Every row belongs to one group in each of 3 separate groupings. Each group adds its own fixed numbers to the row, and there is some noise. The rows also spread widely along 13 directions, which tell nothing about the answers.
Some rows, each with its group in each grouping after it:
[-36   6 -19  10  11  -7 -12 -12   2 -40  34  19  -3 -23  31  11  32  -5
 -29 -36 -29 -11   8 -56 -31  18  -2  39 -37 -47  30  -3 -28  37   0  15
  19 -13  -8 -11  -8] -> Q_742 Q_237 Q_93
[-23  18   1  10  42  23  56  33   7   5  35 -17 -18  18   7   4  -2  27
 -39 -29  13 -10  17 -25 -29  -4  -8 -13 -16 -12 -15 -18  -4  29 -22  -5
  28   3   1 -25 -26] -> Q_747 Q_964 Q_858
[-35 -16   6   5  18   5  -6  25 -13  45 -12  28 -11 -26  -7  19 -23 -32
  -8 -52 -20 -31   7  -4 -13   8  32  -1 -35  22  31 -18 -26  40  11   7
  28  17   1 -18 -10] -> Q_747 Q_168 Q_115
[-12  13  20   5 -31 -29  29   7  29 -16  13  37 -13 -29   4   7  16 -15
 -33   8  18 -25  26 -20 -24  -5  24  -4 -11  23  30  -4   5   8   0  45
   4 -12 -31 -17  -4] -> Q_734 Q_318 Q_764
[ -2  14   1  24 -20  20  35  27   3 -34  11 -20 -17  12  17  18   9   0
 -22  30  30   9  26 -20 -20  15  -6  -9   6 -13   9   1  27  15 -38  10
   6  12  15  -7  -4] -> Q_734 Q_886 Q_764
[ -7  11 -19  14  21  13 -31 -11  32 -15 -12   9 -13 -24  29  -4  -8 -18
 -27   0  11  16  40 -77 -32  40 -17  19 -13 -61  22  -5  12  13  19  22
  15 -22  10  18  -7] -> Q_602 Q_886 Q_93
[ 27  -2  14   8 -13   5 -12  17   5  12 -13  19   8  12  -5 -14 -11 -54
 -12   4  13  -2  -6  -5   3  24  14 -19  -3  20   5  -4  11  -1 -16   8
  29  12 -10   9  31] -> Q_742 Q_964 Q_858
[ 25 -15  27  25  17 -35   3  14 -26  26 -12  13  15   5  13 -16 -11 -34
 -18 -35  13   3 -63  -3   1 -13 -11  36 -34 -11   4  -5  10   7 -48  -9
   5 -11  -6 -22  34] -> Q_602 Q_168 Q_115
[  4 -17  28   4  -8 -20  10  28 -11   1 -27  40  25   8  14  26 -29 -28
 -51  30  14 -27  17  54 -22 -24   8 -13 -41  24  26 -11  46 -36 -43 -22
   1  34  25 -18  17] -> Q_742 Q_686 Q_115
[ -5   2  20  21 -29 -40  19  -5   7 -22  14  23   9  -9  12   5  17 -15
  -7  -8   7  -4 -25 -19 -17  -9   7  20 -11   7  38  -6  -2  22 -28  21
   4  -8 -21 -18  25] -> Q_742 Q_237 Q_858
[ 22  -3  -2   9  22  19  28  24   1  39 -13  34  -1  11   8  18 -29 -37
 -35 -16  18  20 -14   9  15  -2  25   5 -27 -10  -5 -34  18  10   2  -8
  32 -13  16  -8  48] -> Q_747 Q_318 Q_115
[ -7  -8  27  23   6  -6 -30  -9  22  23 -33  25 -17  -6   1  21 -20 -33
  -3  42  27  10  31  45 -48   1 -18 -17   0 -19  21 -37  65 -40 -37 -10
 -24  45  31  -1  -8] -> Q_747 Q_686 Q_115
[  0  -5 -11  -8   6 -10 -52   3  30 -16  -1  26  21  15  50 -29 -27 -26
 -61 -24   2  11  17 -56 -26  20 -17  49 -49 -62  29 -19   1 -16 -17  10
  15   6  39  25  23] -> Q_747 Q_237 Q_93
[ 28  18  25  29 -44  -2  33  16  11  25   5  18  -1  39 -13  -8  -1 -35
  65  10  48  -3 -42  48  15  -5   3 -20  47  24   3 -31  33  13 -25   5
  10   8  -6  16  50] -> Q_747 Q_318 Q_93
[-32  13  23  35  15  -5  85  32 -12  19  12 -11   4  27  12  12 -13  35
  21 -41  24 -14 -29   7 -23 -41 -18  19  -4  -4  16 -29   2  54 -33 -21
  15  -9  13 -19  15] -> Q_747 Q_686 Q_93
[-26  -1  11  35   8 -35 -61 -45  17  20   0  24 -19 -13 -13  -8  22 -51
  57 -13  -7  -4 -24   3 -46  16 -34  37   1 -38  26 -26   5  10 -25   8
 -20  11 -13  18 -13] -> Q_742 Q_964 Q_115
[-40  20 -11 -37  -2  -8  10  38  26  -6  91  75  19  19   2 -19  15 -14
 -20 -59 -22 -92  34  21  -8  -7  34 -45 -39  58   4 -10 -45  -3  24  21
  53  37 -23  -3 -31] -> Q_747 Q_237 Q_115
[  3   8  -6   6  34  31 -65  16   8  14  -5  10  -2  17  17 -17 -30 -42
 -13 -15  -3 -10  32 -27 -23  55 -22   5 -30 -46  -7  -1   9  -8  -8  -4
  12  26  32  46 -23] -> Q_747 Q_237 Q_115
[-14  -4  -8   8  -1  18 -20  24   1   8  13  23  -8   8  -8   3  11 -32
   9  -9  -5 -30  26  36 -12  10   7 -27 -10  19   1 -26   7   2 -13 -23
  22  55  -3  -7 -10] -> Q_734 Q_964 Q_764
[  6   1  13  10   4  26  -7  17   9  15 -10  -1 -15   2   3   3 -25 -33
 -19   4  19   0  13 -17 -10  27   8 -22   3  -4   8  -8  13   8 -14  21
  17  18  16  11  -1] -> Q_747 Q_886 Q_93
[-40  -1   2  15 -35 -29  -4   1   2 -14  13  25   2 -20  16  18  24 -26
   3 -31 -15 -28  -2 -23 -17   5   6  33 -23  -2  52  -1 -23  41  -8  30
   1  -1 -12   0  -3] -> Q_734 Q_168 Q_764
[-37   0  14  20  33  -4   5  -4  30  54   5  27 -36  -8 -18  -2 -16 -12
   2 -41  11 -13   9  -1 -46 -21 -10   7 -19 -12   9 -46  -4  16  -1   8
   5  17  -4  -7 -22] -> Q_734 Q_318 Q_764
[ -8   4  19  29  -4  -7   9  13 -29   8  -6  -7  -9 -12   5  31  10 -29
   4 -11  -4 -11 -28  -7  -3  16  -3  22 -13 -10  20  14   1  44 -24   9
  -2 -14  -8  -8  -3] -> Q_747 Q_168 Q_764
[ 12  -3  36  21 -15   8  53  31   7  36 -22  13   3  12 -14  -6 -45 -10
  -5 -28  32   3 -20 -19  -1 -16  34 -19   1  46  22 -25  -2  40  -4  10
  40   1  -2  -9  49] -> Q_742 Q_237 Q_858
[-22 -12  -1  17  -1  23   3   5  -6  12 -17  32 -22 -29 -11  58  -4 -31
 -12  17  -8 -17  33  40 -15   8  39 -34 -11  18  31 -26  15  14  17  -3
  16  28   3 -22  -1] -> Q_742 Q_318 Q_93
[  6   5  -3  37 -34  47  -2  13   4   3 -35  -7  -2  23   8   9 -28 -32
  36   9  22  25   3 -26   0  46   4   8  24 -27  27 -23  12  43   1   9
  22   2  39  46  38] -> Q_742 Q_318 Q_93
[ 12  -2 -17  27  -5  44   8  29 -11  19 -35  14 -13   6   4  38 -11 -27
   3  20  18  16  26  34   2  16  17 -13   0  -4   8 -38  37  19   4 -36
  25  21  26  -4  33] -> Q_734 Q_318 Q_764
[ 16   0  76  19  10 -25  17  20  -2  52 -48  11  -1 -15 -19  -7 -51 -34
  -7 -20  27 -30 -30 -37 -11  -8   9   0 -15  38  22  19  -3  25 -13  24
  11 -25 -23  11  11] -> Q_742 Q_237 Q_93
[ 15 -13  38  15  20   5 -59 -14  26  59 -34  31 -19   0 -22 -18 -48 -71
  -9  -7  13  -4  -8  -6 -24  26  -6  -9 -11 -11   9 -21  15 -24 -17  27
  -1  26   4  34  -3] -> Q_742 Q_318 Q_93
[ -2 -12  24  28 -29  -6   1   4   2  48  -5  20 -13  13 -20  -7 -19 -45
  41 -34  17  15 -50  27  -8  -1  20  -1  19  17  31 -57  -1  27 -40  18
   5  41  10  -8  40] -> Q_747 Q_318 Q_115
[-27  -1  24  21  12 -17  -2  -6  11  -9  34  -9 -44 -25   2  -5  25   6
 -26 -18  13  -1   1 -24 -54   0  -7  -3   7 -15  18 -24   2   0 -57  24
  -5  30 -15 -52 -35] -> Q_747 Q_168 Q_93

New rows, each followed by its group in each grouping:
[ 11   4  17  15  14 -34  53   3  12  24  23  32   6  20  13  24   7 -19
 -32 -11  26   3 -44  36  11 -44  -2  18 -28  -8  -2 -20  26  -1 -13  -5
   8 -31 -14 -26  44] -> Q_747 Q_168 Q_858
[-20 -13 -18   6  -4 -12 -45 -10  30 -24  -7  41  -7 -35  25  -8  13  -5
 -22  -3  -4   5  46 -19 -54   4   2  -1  -5 -22  42 -49  21 -19 -13  -1
  14  41   2 -37  -2] -> Q_602 Q_686 Q_93
[ 10   8 -29   6  30  28  18  48 -36 -17  19   0  36  48  35   4   4 -12
 -25 -20 -10 -24 -12  16  16  11 -15  18 -45 -21 -19   5   2  18 -23 -56
  43  -2  18  10  24] -> Q_742 Q_964 Q_93
[  0  31  16   8   4  -2   4  16  15 -22  34   7  -7   5   1  -1  30 -21
   0  22  12 -41  24  -7 -16  27 -11 -26  12   5 -10  23  16  -1 -14  14
   9  -5 -30   9 -38] -> Q_747 Q_964 Q_93
[ 21  -2  16  -3  24 -25 -41   5  -9   0 -20  56   7 -34   9  14   4 -54
 -48  20  -9 -31  22  14 -13   9  12  -9 -48  12   9  19  26 -34  -6  -8
  11   0 -27 -17   0] -> Q_742 Q_237 Q_115
[ 26   7  20  -4  20  -9  -1  18  22  13 -31  41  24  10  20 -12 -40 -32
 -52   1  24 -15  16 -24  -9   4  -9  10 -37 -12   0   6  24 -22   5   0
  24 -30   5  32  23] -> Q_742 Q_686 Q_93
[-31  16  -1  36 -46 -21  10 -22  54 -22  35  16 -19   3   8 -33  18  14
  57 -33  31  28  -9 -58 -48   3  -5  21  42 -23  45 -58  -8  39 -14  42
   8  15   2  -4  25] -> Q_602 Q_237 Q_115
[ 27  20  31  29   4 -26  45  28 -38 -10  -6  13  16   3  12  22  24  -5
   0  21  21 -29 -27  33   8 -22  -3   4 -13  23  -1  21  35  11 -31 -38
  14 -28 -30 -34  27] -> Q_742 Q_237 Q_93
[  9  23 -22   9  80  37   4  24  -9   0  27  -6  -8  19  12  -5  12 -11
 -38 -20  -7 -16  18 -28 -10  32 -30   0 -35 -40 -55  17   3  11   0 -28
  41 -23 -16   9 -26] -> Q_742 Q_964 Q_858
[ 14   1  27   0 -18 -27 -23  -1  42  13  -1  50  17  19   1 -24 -21 -56
 -16  -5  16 -13 -10   5  -9  -2 -13  -6 -16  -1  12 -10  25 -35 -13  31
  -1  12  -7  35  10] -> Q_602 Q_686 Q_764
[ 12   5  19  21 -22  -6   3   1  23   0   4  21 -17  -3   1  -6  10 -25
  -9  11  37   2   4  -6 -12   3   6 -11  15  -1  12 -21  25  -9 -14  17
  11  12 -12 -12  21] -> Q_734 Q_168 Q_93
[ -6   1  15  12 -14   7 -23  25   3   7   3  15 -18 -17  -7 -17  -1 -32
  -2 -17   7 -33  25 -33 -27  33  11 -19   1  19  12  -2  -7  12 -14  26
  21  29 -13   0 -25] -> Q_734 Q_168 Q_115
[-26  -3 -13   9  11  19 -35   2  19  26  -4  31  -4   5   8 -11 -21 -29
  13 -46  -4 -15  13 -25 -20  19  -1  14 -17 -21  23 -32 -18  27  29   1
  35   8  14  32  12] -> Q_742 Q_168 Q_93
[-63  -9  29  34  34 -11  17 -48  45  59  27  18 -38   0 -22  40 -22 -27
  -1 -58   3   8 -28  -8 -41 -19 -16  21 -27 -44  27 -40 -17  37  16  44
 -17  -4   6  23 -24] -> Q_742 Q_168 Q_858
[ -5   0  26  32  35  13  14  17 -20  13 -30 -19 -17  -2   9  22 -26 -15
 -32  -2  10   7   1 -29 -32  18 -20  27 -28 -39   2   6  13  28 -32   1
  -6 -15  18   8 -18] -> Q_742 Q_318 Q_764
[-19   5  43   2  32 -32  -5   7   5  26  17  18  -3 -18   3 -18 -16 -20
 -30 -57  -7 -43 -19 -54 -25   1  -6  21 -39  -2  18  19 -35  26 -16  39
   7 -16 -28   0 -33] -> Q_747 Q_237 Q_93
[  2  -5  29  15  54  16  -4  14   6  34 -28   3 -13  -1  -1  11 -45 -27
 -57 -10   8  -6  16 -24 -35  14 -16  -7 -39 -24 -11   4  17  -6 -14   0
  10   0  11  14 -24] -> Q_742 Q_686 Q_858
[  6   3  11  32   4   0  19  -4  13  27 -30  13 -17  -7  10  28 -12 -23
   1   2  35  42  -8 -12  -6   2   6  26   0 -33  23 -32  32  24  -1   3
   7 -24  19  -9  45] -> Q_747 Q_168 Q_115
[  8  -4  17  26 -37 -19 -46 -20  12  -8 -20  21 -19 -39  -3 -15  16 -55
  22   7   1   2 -11 -42 -22  41  12  11  23  -6  41  -9   1  17 -20  44
   3   2 -29   4  14] -> Q_742 Q_318 Q_93
[-23   5  11   2  -9  -1  20  10  21  16  26  44 -13  -1 -17   9   2 -32
  -2 -22   2 -30   6  18 -10  -6  27 -19 -11  32  14 -21 -13  16   9  25
  24   9 -21   0   1] -> Q_742 Q_318 Q_764
[-28 -15  -7   7 -28  17 -51   6  28   6  -3  27 -15 -12   2 -31 -15 -25
   2 -34  -3 -10  34 -28 -48  25  10 -16   6   1  43 -47 -14   3 -19  21
  24  71  17   4  -5] -> Q_734 Q_686 Q_93
[ -7   9  36   7  21 -30  21   6  40  15  -4  40   1  -2  12  10 -30   0
 -53  19  41 -22  46   3 -43 -37 -10   2 -43  -1  15 -17  38 -36  -6   0
  -7   0  11  -9  -9] -> Q_734 Q_237 Q_115
[ 28   8   9   8 -16   3 -16  48 -27 -20 -41  20  27   1  20   0 -10 -34
 -13  24   0 -32  15   1  -3  24  -2  -1 -21  20  10  29  26  -1 -25 -22
  21  -1  -1  16  14] -> Q_742 Q_686 Q_764
[  8 -18  25  12 -12  -1 -38   3 -12  23 -10  24 -10 -10  -7  15 -12 -79
 -23   2 -10  -7 -16  20  -2  34  24 -10 -19   3  25  -6   9  -7 -33  33
  -5  36   5   5   0] -> Q_747 Q_318 Q_115
[  8  -2  11  18  23 -13 -10 -13   6  26  -2  34  -4  -8   2  -3   0 -44
  -8 -43  -1   7 -40 -31   0   4   2  28 -24 -24   9 -12 -10  27   5  11
  22 -23 -23   2  34] -> Q_742 Q_237 Q_93
[-14   9  12  14  39 -10  29  46 -43 -13  11  -5  31  14  36  31  -7  -3
 -49 -29 -18 -45 -10  -9  -6  -3 -20  31 -77 -18   1  41  -5  26 -25 -22
   5 -16  12   2 -26] -> Q_602 Q_237 Q_764
[  5   1  41  17 -35 -23 -11  45 -10 -24   8 -13  26  29  23 -57 -28   3
 -14 -15  24 -28  -8 -42 -44  12 -18   4  -7  18  28   1   0  -8 -88  19
  -2  54  25  -1 -13] -> Q_602 Q_237 Q_115
[ 23  17  51  12 -23   0  36  38  11   3 -13   8  -1  13 -10 -13 -28 -14
  -6  19  49 -31  10 -26  -4   9  10 -33  20  47   3  17  20   4 -18  22
  23 -10 -14  11   6] -> Q_742 Q_168 Q_93
[-38  24   7  34   9 -17  43 -14  28   0   4  20  -7   4  17  27  -3   9
  18   5  25  -4  15 -22 -39 -11 -26  45 -11 -44  21 -21  15  34  12  12
  -7 -45  13  23  -2] -> Q_742 Q_318 Q_115
[-17  -5  11   9 -45  -1 -37   1  46 -37  21  12  -6  10  25 -28 -10 -13
 -38   5  24   4  43 -49 -51  22  -7  -3   5 -25  43 -31   8 -21 -38  41
  -1  61  35  14 -10] -> Q_734 Q_237 Q_93
[-21 -21   2  17  11  12 -65 -25  42  32 -28  24 -39 -36  -5   8 -25 -47
 -23   7   6  20  42 -18 -52  26  -5 -10 -10 -33  36 -40  20 -14   2  23
  -7  44  18   8 -18] -> Q_734 Q_886 Q_858
[-46  -1 -10  -6  20  12 -25  10  20  16  29  35 -30 -27  -5  -2  -5 -19
 -20 -40 -23 -36  48 -17 -45  25  22 -21 -20   4  22 -31 -28  13  10  28
  23  36  -5 -13 -46] -> Q_747 Q_318 Q_115
[  8   5   7  22  10 -11  25  14 -19 -36  24 -15   5  15  23   3  30  -5
 -30   3   8   1 -18 -20 -14   4 -16  23 -12 -27   1   2  11  15 -57 -10
   9  -9  -6 -25  10] -> Q_742 Q_964 Q_93
[-14 -19   6  -9   3 -37 -49 -15  42 -10   3  42   5  -4  29 -12 -10 -28
 -62  16   8   0  31   7 -50 -12 -12  14 -36 -28  41 -40  28 -56 -44   5
 -11  44  25 -14   3] -> Q_747 Q_964 Q_93
[-21  -1 -13   8  12  18   1 -28  39  22  23  47 -31  -5 -10  42  11 -47
 -15 -15  -3  29   6  22  -4   3  17 -10 -11 -36   9 -45  14   5  21  19
  13   6   3   2  18] -> Q_747 Q_686 Q_764
[-38  -5 -19 -12  16 -17 -48   5  39 -27  24  41  17  -2  43 -13 -12  -8
 -66 -27 -19 -26  55 -35 -48   4 -16  19 -66 -36  29 -19  -6 -26  -3  10
   5  33  27  12 -28] -> Q_602 Q_237 Q_764
[-17   1  22  -6  -6  -2  22  23  17  -8  25  18   8   3  16  16 -24 -13
 -72 -10   1 -26  25 -24 -14   3  20 -18 -41  13  26   7  -4  -1  -8  39
  12  13   8   1 -14] -> Q_747 Q_237 Q_858
[  0   2  50  14   1 -12   6   9   4  11  10   6 -16  -4  -8  15 -11 -41
 -38  13  13 -19   0  -1 -23  19   4 -13 -14   1   8  10  15 -12 -44  48
 -21  10  -3   3 -35] -> Q_747 Q_318 Q_115
[-14  -9  44  14  18 -13   9  -6  24  37 -38  25   2  -1   7  33 -62 -37
 -51   8  19 -10  11 -13 -25  -9  -6  19 -46 -22  32  -5  18  -4   2  26
 -14 -19  26  36  -3] -> Q_742 Q_318 Q_93
[-10   5  -2  12   6 -16 -32 -26  47 -28  27  18  -9  16  19 -23  17 -14
 -17  13  20  12  15 -19 -48   8 -36  21  -1 -54  11 -35  26 -30 -34   9
  -5  19  12   8  -1] -> Q_742 Q_964 Q_93
[ -8 -14 -20  -3   7  15 -34  17   3   3   1  42  -6  -5  12   5  -1 -29
 -23 -10 -12  -5  33  30 -26  11  15 -23 -21   0  15 -42  19 -20 -18 -19
  25  54  18 -25   3] -> Q_747 Q_686 Q_115
[-13  18   3   0  -7 -20 -24  13  24 -50  36  -2  -7  -1  40 -47  15   1
 -42 -18  11 -13  30 -84 -49  38 -26  33 -10 -41  16   9 -11  -4 -47  46
   3  -1   4   4 -34] -> Q_747 Q_168 Q_115
[-11   7 -12 -31  -2 -22 -24  22  24 -26  56  48  19  21  20 -29  22 -26
 -48 -19 -13 -46  26  11 -16   2   2  -9 -40  12   5  -9  -7 -34 -24   7
  24  32 -10  -3 -14] -> Q_747 Q_964 Q_764
[-19  -7 -38  23 -35  21   5  30 -22 -12 -22  20   5  -2  18  12   5  -6
  33 -23 -13  11   1   0  -9  11  28  25  -1   7  45 -48  -9  63  -1 -24
  41  18  18 -18  56] -> Q_742 Q_318 Q_764
